There are 2 nested groupings, the coarsest first. Each group lies inside one group of the grouping before and may be the whole of it. The rows also spread widely along 3 directions, which tell nothing about the answers.
In the rows, 128 means zero.
Known rows, each followed by its group in each grouping:
[ 88 122 169 131 159 125 167 136 132  87 124 149 128] => z579 z699
[111  96  88 164 185 190 148 148 166 108  62  81 150] => z881 z80
[142 107  74 171 185 178 145 120 152 111  94  85 154] => z870 z669
[ 95 100 164 154 152  97 175 110 168 128 165 127 118] => z870 z489
[140 144  95 192 172 131 144 151 144  93 130 146 136] => z870 z750
[115 102 100 181 186 132 145 130 160 120 114 113 130] => z870 z948
[ 61  83 214 116 151 147 173  94 172 106 134 118 135] => z438 z887
[117 100  85 153 182 181 153 151 149  99  71 101 139] => z881 z178
[120 102 107 143 177 161 142 127 150  87  63 101 165] => z438 z751
[ 61  70 147 123 180 160 159  94 172 114  85  86 137] => z438 z54
[ 58  62  80 134 192 148 151 134 139 124  65  85 143] => z579 z435
[131 100 113 168 169 121 124 152 140  84  85 162 119] => z438 z482
[117 103 120 150 174 177 164 138 151  92  90 106 131] => z881 z107
[ 72  81 148 139 176 126 173 113 159 116  99 109 141] => z438 z751
[102 113  71 169 178 111 132 176 120  88  72 169 114] => z579 z699
[110 116 105 181 171 125 155 131 153 117 133 124 127] => z870 z750
[125 107 103 157 187 180 147 112 165 109  99  71 159] => z870 z948
[ 75 113 162 126 165 139 167 128 137  97 116 126 138] => z579 z699
[120 120 102 180 171 137 152 135 153 110 127 117 140] => z870 z750
[130 117  77 173 177 171 146 133 155 105 102  91 156] => z870 z750
[124 114  92 195 182 111 153 137 149 121 129 142 110] => z870 z669
[119 145 124 169 171  91 142 175 114  80 119 198 109] => z579 z435

New rows. What belongs after each?
[111  84 142 137 173 162 149 123 151  93  79 104 146] => z438 z482
[114 114 139 154 167 150 163 142 147  89 113 135 114] => z881 z107
[113 114 105 169 170 152 156 129 159 110 124 100 146] => z870 z750
[115 108  79 176 177 150 151 136 155 112 108 102 142] => z870 z750
[111  94 180 132 158 154 161 115 150  89 109 120 140] => z438 z482
[ 90  70  88 162 182 156 159 147 153 118  78  98 113] => z881 z107
[122 135 121 145 170 146 142 152 131  69  90 151 138] => z579 z699
[107  96  93 155 181 166 161 147 151  98  79 106 129] => z881 z178
[ 85  81  95 157 179 148 164 141 150 118  90 112 115] => z881 z178
[120  89  98 153 171 154 147 123 165 113 105  84 146] => z870 z489
[ 81  79 154 140 162 138 146 121 168 107 103 134 128] => z438 z887
[114 106 114 160 180 189 154 145 160  98  76  84 155] => z881 z80
[106 111 133 166 172 162 161 144 159 101  97 110 137] => z881 z80
[117  97  84 170 181 159 146 162 144  93  74 120 117] => z881 z107
[ 84  76 116 134 186 163 142 111 168 103  72  97 146] => z438 z54
[143 101  57 182 177 138 124 150 152 106  91 117 136] => z870 z489
[150 114  53 190 187 159 130 137 148 109  90 114 141] => z870 z669
[117  91 133 150 166 145 143 136 146  90  85 128 135] => z438 z482
[ 91 105  82 171 183  92 137 168 119  97  91 171 104] => z579 z435
[128 115 131 146 168 171 161 143 147  86  98 117 122] => z881 z107
[135 123 111 182 185 131 142 136 160 101 122 131 129] => z870 z948
[ 76  69 125 141 171 155 144 118 167 112  74 110 140] => z438 z887
[125 117 102 157 171 184 157 116 160 103 114  71 168] => z870 z750
[120 116  95 194 183 107 138 146 154 110 122 146 115] => z870 z948
[150 118  83 176 167 142 132 142 153  96 105 119 142] => z870 z489
[134 116  96 155 182 189 152 153 146  84  71 106 143] => z881 z178
[131 130  75 212 172  96 140 164 142 104 131 174 110] => z870 z750
[102  79 151 142 166 140 152 121 146 100  96 119 134] => z438 z482
[116 115  87 180 172 145 153 136 153 113 118 109 142] => z870 z750
[ 90 121 168 130 168 130 168 136 128  87 124 138 138] => z579 z435
[106  83  66 160 185 176 154 148 149 108  57  96 132] => z881 z178
[120 127 138 165 163 140 167 119 153 105 145 116 139] => z870 z750
[104  76 115 152 174 137 143 135 150 102  77 124 132] => z438 z482
[133 104 106 161 180 171 158 110 156 117 113  83 153] => z870 z669
[139 126 104 183 172 130 151 128 149 107 129 139 122] => z870 z669
[107 115 115 173 166 126 162 129 152 115 138 120 132] => z870 z750
[128  95  52 182 197 168 128 134 162 112  73  80 152] => z870 z948
[ 99 124 159 171 159 112 175 121 151 111 171 139 121] => z870 z750
[129 113 138 148 169 171 169  97 157 115 132  90 153] => z870 z669
[ 73  81 176 115 172 156 182  91 167 115 106  82 162] => z438 z751
[115 120 155 146 165 135 156 127 153  87 105 133 146] => z438 z751
[128 115  83 169 175 152 153 163 142  93  77 136 119] => z881 z178
[117 122  99 187 170 127 147 143 152 113 132 131 129] => z870 z750
[142 128 114 164 181 167 148 124 161  93 115  98 155] => z870 z948
[109 104  89 164 188 141 118 141 154  85  62 135 126] => z438 z54
[103 125 143 179 161  93 168 160 135 100 137 190  83] => z881 z178
[ 82  92 178 113 168 171 178  97 165 105 102  79 170] => z438 z751
[149 123  80 186 184 150 143 133 148 108 110 119 132] => z870 z669
[ 89  90 216 125 150 132 175 105 155 102 132 130 133] => z438 z482
[123 139 158 157 157 144 171 117 160  98 158 119 147] => z870 z750
[120 111  59 191 178 136 137 148 149 111 104 121 133] => z870 z750
[104  89 178 130 162 158 161 109 153  92 103 108 145] => z438 z482
[100  95 130 167 182 127 162 116 165 123 131 105 131] => z870 z948
[127 110  93 170 175 162 145 159 141  86  83 129 117] => z881 z107
[154 150  88 194 172 141 133 157 142  86 120 149 136] => z870 z750
[109  95  72 172 182 154 148 130 154 122  99  86 149] => z870 z750
[135 105  59 185 178 134 128 146 156 105 100 121 133] => z870 z489
[ 80  99 158 142 166 137 188 133 154 113 120 125 114] => z881 z178
[113 107 110 146 175 175 163 142 147  93  87 108 132] => z881 z178
[144 102  71 171 171 149 129 140 160 100  95 104 148] => z870 z489
[117  99 161 148 158 139 148 130 145  86 104 141 129] => z438 z482
[ 87 108 138 135 168 132 160 136 130  92 105 137 132] => z579 z699
[ 71  65 117 135 184 160 161 109 168 117  66  72 163] => z438 z751
[131 113 116 165 174 146 159 113 153 113 130 108 137] => z870 z669
[116  96  99 155 180 176 157 147 150  96  78 100 125] => z881 z107
[128  96  72 180 174 128 134 143 159 112 104 112 130] => z870 z489
[ 67 110 161 136 163  96 167 146 128 102 136 158 113] => z579 z435
[ 97  91 187 147 153 117 159 119 149  96 126 148 121] => z438 z482
[118 130 120 182 166 122 157 135 152 108 146 137 128] => z870 z750
[120 124 148 171 172 135 157 117 163 108 144 122 132] => z870 z948
[ 85  81  74 178 182 119 159 156 146 124  86 133 100] => z881 z178
[116  98 112 165 166 126 150 125 162 111 125 111 137] => z870 z489
[111 115 120 158 175 131 124 137 150  79  90 157 126] => z438 z54
[120 123 110 135 175 169 141 151 128  75  72 122 156] => z579 z699
[112  90  89 169 166 121 145 134 160 119 113 109 130] => z870 z489
[117 123 121 141 172 152 145 149 128  79  86 143 144] => z579 z699
[108 121 138 182 172 129 159 155 155  99 116 150 116] => z881 z80
[109 117 124 174 174 155 160 150 156  99  98 123 133] => z881 z80
[ 56  49 127 132 168 153 150 111 171 122  84  95 134] => z438 z887
[ 82  94 149 136 175 148 148 110 164  94  99 119 136] => z438 z54
